All rows are made from the same 9 directions, up to rounding. Whole rows:
[[-0.07  1.39  5.51  2.62  0.81 -3.85  1.78  4.69 -1.35  0.93 -1.08  4.94
  -2.24  1.67  0.20  4.25 -0.41  1.16  0.68  2.42  1.45  3.18  1.27 -1.38]
 [-0.54 -4.13 -0.71  2.63 -2.64 -0.73  1.86 -1.44 -0.88  0.50  1.15 -4.08
   3.43  0.67 -1.87 -1.99 -0.28  0.08 -1.89 -6.08  1.54  0.08  2.65  1.04]
 [-2.71 -0.83 -4.05  1.93 -2.34  1.71  1.33 -0.12  1.64 -0.14  0.26  0.27
  -3.69 -1.21  0.46  5.53  0.30 -4.39 -3.67 -4.23 -2.45 -2.40 -6.65  3.24]
 [-0.13 -1.27  0.35 -1.64  1.07  2.12  1.09 -2.45 -1.71  0.46 -2.60  3.03
  -0.06  2.25 -0.74  0.32 -0.35  1.63 -0.65 -0.19 -0.43 -0.64 -0.10 -3.04]
 [ 2.86 -3.72  4.31  4.38  0.46 -3.73  1.26  1.73  4.61  0.06 -0.72 -4.70
  -1.15  0.51 -3.08 -1.04 -1.62 -0.06  0.05 -1.20  0.78 -3.04 -0.51 -1.65]
 [ 1.24 -0.10  1.19  2.48  2.00 -2.62  1.07  1.66  2.25 -0.04 -1.93 -0.25
  -4.79  1.05 -1.50  3.33 -0.60 -0.70 -2.52  1.22 -2.83 -0.80 -5.33 -1.06]
 [-0.10 -0.56 -0.72  0.74  1.88 -1.26  0.97 -0.80 -1.67  0.29 -1.11 -0.57
  -0.38  1.92 -1.88 -0.37  0.58  1.76 -2.39 -0.08 -2.12  1.71 -0.40 -1.11]
 [-1.32  1.95 -2.29  2.63 -2.51  0.87 -0.42 -0.15  3.30 -2.67  3.12 -0.57
   0.34 -2.66  0.89 -0.32 -0.53 -4.03  3.00 -0.93  0.22 -5.27 -1.89 -0.37]
 [ 2.24  1.04  2.85 -3.54 -1.08 -1.57 -0.86  1.46 -4.10  1.80 -1.36  1.93
   1.02  0.56  3.03  1.43 -1.06  1.26 -0.91  1.53  3.55  6.61  2.24  1.58]
 [ 1.86 -0.67  0.96 -1.72  0.86  3.39  0.12 -2.98  1.35 -0.61 -0.27  0.96
   1.72  1.29 -0.49 -3.04 -1.07  2.11  2.57  0.53 -0.57 -4.46  1.03 -3.76]
 [ 3.68  4.60  2.29 -2.82  2.14  0.61 -1.46  2.83  0.37  0.85  2.89  1.36
  -0.33  0.41  2.74 -0.12  0.19  4.08  1.63  4.84 -3.06  2.17  0.79  2.38]
 [-1.02  0.50 -4.14 -0.50 -1.05  1.38  1.94 -5.20 -5.16 -1.22 -1.51  2.67
   1.79  2.90 -0.23  0.13 -0.92 -0.06 -3.03 -2.66 -1.21  0.71 -1.96 -4.02]]

The start of a row, then its end:
[ 2.74 -5.39  4.26  1.81  0.08 -3.71  2.57  0.88 -1.73  2.82 -2.19 -3.47
  0.81  3.27 -2.61  0.08 -1.05  3.28 -4.35]	[-3.71  1.30  4.12  2.28  0.56]
[ 5.13 -0.24  2.63 -3.92 -0.14 -0.74 -2.76 -1.39  2.55 -0.71 -4.19 -1.34
 -1.77 -1.27  1.85 -0.71 -3.43 -2.58  1.12]	[ 3.66  3.71 -1.56 -3.69 -3.10]
[-2.93 -1.26 -1.09  3.75  1.42  1.54  2.10 -2.27  1.76 -1.87 -0.03  1.55
  0.22  1.31 -3.63 -1.66  0.66  0.15  2.05]	[-1.19 -2.06 -6.19  0.22 -5.16]
[ 0.97 -0.56  2.04 -4.04  5.09  1.11 -1.22 -0.84 -0.74  1.33 -3.89  1.87
 -1.39  1.76 -1.44 -1.71  1.07  4.01  0.44]	[ 4.89 -1.24  1.35  1.42 -2.56]
[-3.36 -1.33  1.39  1.88  3.61  1.94  1.34  0.25  2.49 -0.20 -1.99  4.06
 -2.78  1.05 -3.27  0.81  1.72  1.11  2.39]	[ 1.78 -2.11 -4.79  0.22 -3.79]
[ 5.87  0.37  4.69  1.21  1.46 -3.04 -0.57  0.99  4.63 -1.16 -1.11 -2.48
 -1.80  0.46 -0.58 -1.47 -3.08  0.14  1.90]	[ 3.51  0.24 -3.40 -2.66 -4.02]
[ 1.72 -0.38  0.24 -0.36  2.16  2.76  0.20 -2.74  2.72 -1.12  0.12 -0.25
  0.65  1.30 -1.70 -3.42 -0.55  2.19  2.29]	[ 1.11 -2.61 -5.61 -0.25 -4.04]
[-0.45 -2.90  2.40 -0.30 -1.44  0.49  1.99 -0.75 -1.13  0.97 -4.85  4.52
 -2.57  1.57  0.18  4.97 -1.88 -1.93 -1.86]	[-1.89  2.86 -0.41 -2.70 -2.66]
[ 2.34  4.61  0.84  1.25  1.34 -2.79 -0.94  1.30 -0.17 -1.77  3.28 -0.98
  2.03  0.20  0.48 -3.48 -0.28  2.03  2.82]	[ 3.93 -1.24  0.93  2.08 -1.74]
[-0.34 -1.43 -0.33 -3.42 -3.45  6.45  0.34  0.05  0.47  2.36  2.63  1.92
  1.25 -0.90  3.37  2.61  0.23  0.63 -0.02]	[-4.27  0.08 -1.20  1.00  6.04]
[ 2.78  3.12  3.11  2.51  3.04 -2.14  0.16  2.06  2.78 -1.39  2.02  0.11
 -0.59  1.15 -1.09 -2.02 -0.49  2.75  3.20]	[ 4.42 -2.87 -2.40  0.38 -3.28]
[-1.63  0.40 -2.09  1.54  0.94 -1.02 -0.58  0.51  1.13 -0.69  0.80 -2.11
 -0.82 -1.20 -1.21 -0.70  1.37 -1.06 -0.27]	[ 0.37 -1.46 -0.38 -0.77  0.98]
[-3.26 -2.25 -0.12 -1.84  4.79  0.54 -1.55  0.57  1.41  1.22 -4.69  0.73
 -4.23 -0.85 -2.75  0.59  2.89  0.04 -0.36]	[ 3.58 -0.82  0.18 -0.58 -0.19]
[ 0.99  2.03 -0.01 -2.55 -2.06  1.29  0.41 -2.87 -3.32 -1.17 -2.83  5.79
  0.04  1.30  2.78  2.45 -2.77 -1.92  0.15]	[ 0.74  2.56  0.06 -2.64 -4.62]
[-2.33  5.44 -0.80  2.70  1.44  0.61  0.88  3.67  0.12 -0.60  5.59  3.66
 -0.46  0.13  0.82  1.59  2.44  2.37  2.23]	[ 2.15 -5.07 -0.06  1.20  2.23]
[ 3.03 -1.49  1.94 -2.45  0.12 -3.71 -1.26 -0.57 -2.08  0.76 -4.90 -1.76
 -0.99  0.39  0.40  0.25 -1.96 -1.12 -2.68]	[ 1.60  3.80  4.58 -1.43 -1.44]
[-0.37 -3.10 -0.49 -0.98  4.16 -0.31 -1.09 -0.14  1.66  1.44 -2.13 -4.18
 -1.65  0.02 -3.35 -2.36  2.26  2.12 -1.85]	[ 1.22 -2.37  0.64  0.39  1.35]
[ 3.00  2.58  0.65 -3.97  0.65  0.63 -2.07  1.22  0.63  0.72 -0.68  0.83
 -2.56 -0.86  3.10  2.18 -0.77 -0.14 -0.64]	[ 3.50 -0.83  1.79 -3.34  2.21]
[ 0.70  2.48 -3.97 -5.41  1.81  3.88 -2.66 -3.41 -1.12 -0.53  0.29 -0.20
  1.22 -0.53  1.43 -3.22  0.94  1.45  0.45]	[ 2.78 -2.51  0.05 -0.49  0.24]
[ 3.36  1.60  0.50 -1.94 -0.93 -0.11 -0.99 -3.13  0.05 -2.19 -2.42  1.21
  0.28  0.26  1.54 -1.14 -3.36 -2.11  1.53]	[ 2.23  2.36 -2.36 -2.96 -5.64]
[ 4.29 -0.54  3.21  0.82 -0.95 -0.69  1.58 -0.58 -0.33  0.18  1.48 -1.07
  2.91  2.51  0.04 -2.05 -2.32  3.13  0.40]	[-1.42  0.21 -0.43  2.02 -1.91]
[ 1.93  3.27 -3.06  2.15  0.10  1.17  0.93 -2.93  0.64 -2.79  4.63 -1.66
  3.08  1.49 -0.54 -4.13 -0.78  1.87  1.30]	[-0.57 -4.74 -4.12 -0.75 -2.91]
[ 0.75  1.53  4.63  2.48 -0.92 -0.48  2.19  2.04  0.16 -0.45  0.92  5.26
  0.17  1.69  0.80  2.15 -1.65  1.02  3.13]	[ 0.68  1.25 -1.84  1.50 -3.32]
[ 0.70 -2.58  0.10 -3.50  1.70 -1.07 -2.54 -0.47  0.13  1.33 -4.05 -3.29
 -1.40 -1.34 -0.62 -1.20  0.52 -0.72 -1.72]	[ 1.83  2.14  2.82 -0.31  1.28]
[ 1.35  1.11  1.13 -3.92  3.17 -0.06 -1.98 -0.80 -1.35  0.30 -3.02  1.36
 -0.58  0.54  0.16 -1.71  0.20  1.87  0.85]	[ 4.94  0.45  2.14  0.81 -2.32]
[-1.74 -2.82 -0.78  1.04  0.52  0.90  2.04 -4.14 -1.31 -1.00 -4.16  2.46
 -0.25  2.33 -2.76 -0.08 -0.87 -0.81 -0.85]	[-1.75  0.63 -3.00 -1.37 -6.35]
[ 4.74 -3.19  2.58 -0.09 -0.25 -1.81  1.14  0.67  0.39  2.32 -0.48 -4.50
 -0.27  1.98 -0.51  0.49 -1.56  2.49 -4.34]	[-2.67 -0.97  2.46 -1.12  2.63]
[-4.63  0.95 -1.92 -2.65  1.74  1.69 -2.62 -1.47 -1.39 -1.11 -1.91  2.72
  1.19 -2.20 -0.40 -2.99  2.34 -1.23  4.14]	[ 3.74  2.93 -0.12  3.89 -2.38]
[-2.30 -3.96 -4.66 -0.22 -1.76  1.60  0.80 -2.63 -2.18  1.36  0.66 -4.36
  2.28  0.00 -1.36 -1.08  1.58 -0.04 -4.54]	[-6.30 -0.86  1.91  0.82  4.28]
[ 2.90  0.26  0.50  1.34 -1.64 -1.97 -0.11  0.97  0.88 -0.07  3.03 -4.47
  2.00 -0.39  0.60 -1.80 -1.01  0.47 -0.46]	[-1.54  0.00  0.83  0.72  2.28]
[-4.16  4.77 -0.21  3.95 -0.65 -2.56  0.62  3.19 -2.17 -1.81  3.24  4.37
  1.03 -0.85  0.69  1.05  1.49 -1.03  3.45]	[ 1.93  0.89  1.61  3.19 -0.89]
[ 1.79  2.26 -1.69  0.50 -1.58  1.42  2.08 -0.50 -1.11 -0.01  2.12  1.91
 -1.03  1.99  1.95  3.79 -1.29  0.55 -3.21]	[-2.32 -4.18 -0.08 -4.65  1.29]
[ 0.58 -3.60 -0.53  3.91 -0.54  0.37  0.94 -0.10  5.85 -0.43  2.13 -5.99
 -0.39 -0.96 -2.78 -1.68 -0.08 -0.99 -0.23]	[-3.88 -2.13 -6.01 -1.67  1.37]
[-0.89  2.80  1.49 -2.37 -2.43  1.62 -0.84  0.93 -2.17 -0.18  0.70  5.45
  1.62 -1.13  3.76  1.47 -0.63 -0.99  3.55]	[ 1.54  3.99  1.22  2.71 -0.12]
[ 5.73 -1.85  2.87 -3.62 -0.89  1.67  0.20 -1.63  0.41  1.53 -1.85 -0.63
 -0.03  1.84  1.71  0.57 -3.04  1.77 -1.83]	[-0.88  0.47 -0.20 -2.08 -0.24]
[ 0.73 -1.79  1.50 -0.82 -1.53  5.53  0.57  0.20  4.74  0.85  2.05  1.06
 -0.43 -0.80  1.14  1.26 -0.52  0.26  2.33]	[-2.37 -0.97 -6.34 -0.58  2.11]
[ 3.25  1.10 -1.14 -3.72 -0.73  3.35 -1.54 -4.24 -0.39 -1.21  1.74 -1.50
  4.84  0.22  1.43 -5.83 -1.45  1.95  2.73]	[ 0.46  0.44 -2.30  2.39 -2.20]
[ 0.09 -2.44  1.36 -3.59  0.77  5.76 -0.76 -2.12  3.63  0.45 -2.68  2.80
 -1.60 -0.56  0.21  0.26 -0.51 -0.32  2.73]	[ 0.77  0.64 -6.16 -1.15 -1.93]
[-0.09  0.72  1.39  3.54 -4.51  1.63  3.00  1.00  0.39 -0.52  4.56  2.79
  2.43  0.72  1.76  2.16 -1.59 -0.27  1.84]	[-4.63  0.51 -3.14  1.24  0.47]
[ 3.44  0.03 -0.41 -0.27  0.32  0.44  1.80 -1.93 -1.42  0.47  0.40 -0.75
  0.36  3.23 -0.14  0.22 -1.41  2.89 -3.47]	[-1.74 -3.70  0.57 -2.43 -0.67]
[ 3.14 -2.67  1.68 -4.30  1.49 -0.98 -1.67 -0.03 -0.20  2.36 -4.59 -2.46
 -2.52  0.13  0.34  1.00 -0.70  0.43 -3.59]	[ 1.44  1.18  3.78 -2.20  1.84]
[ 2.73  1.15  2.82  4.87 -3.54 -0.73  4.03  0.01 -0.58 -1.24  4.28  1.83
  3.60  3.11  0.56  0.18 -3.06  1.78  1.37]	[-3.98 -0.26 -2.73  1.44 -3.10]
[-4.25  0.49 -0.01 -0.49  2.12  3.74  0.74  2.56  0.21  1.85  1.32  4.80
 -1.96  0.07 -0.14  3.04  3.42  2.43  0.93]	[ 0.66 -3.21 -0.17  1.83  3.35]
[-0.52  2.92  0.34  0.25 -2.76  1.09  1.37  1.39 -3.27  0.37  3.87  3.85
  2.72  0.79  2.92  1.78 -0.11  1.46  0.86]	[-1.60  0.23  2.40  2.83  2.06]
[-3.57 -1.64  2.22  0.98 -0.89 -0.03  1.56  1.42 -1.22  0.80 -3.41  5.80
 -2.45  0.25 -0.06  4.99  0.09 -2.18  0.20]	[-0.67  3.26  0.31 -0.06 -1.47]
[ 0.62 -7.61  3.32 -3.01 -3.76  3.60  0.96  0.02  0.84  4.10 -2.61 -0.71
  0.19 -0.34  1.07  3.11 -1.07 -0.45 -2.32]	[-6.35  4.71  0.14  1.44  4.86]
[-2.03 -0.18  1.07  3.23 -0.67 -7.00 -0.72  1.87 -1.89 -1.23 -2.54 -1.43
  0.00 -1.53 -1.29 -0.39 -0.17 -3.79  0.33]	[ 1.41  5.63  4.00  1.69 -2.28]
[ 1.87  0.45  5.07  0.36  1.39  2.03  0.61  2.43  3.13  0.73  2.56  2.14
  0.85  0.87  0.05 -1.19 -0.06  4.08  4.63]	[ 1.88 -0.93 -3.39  3.86 -0.56]
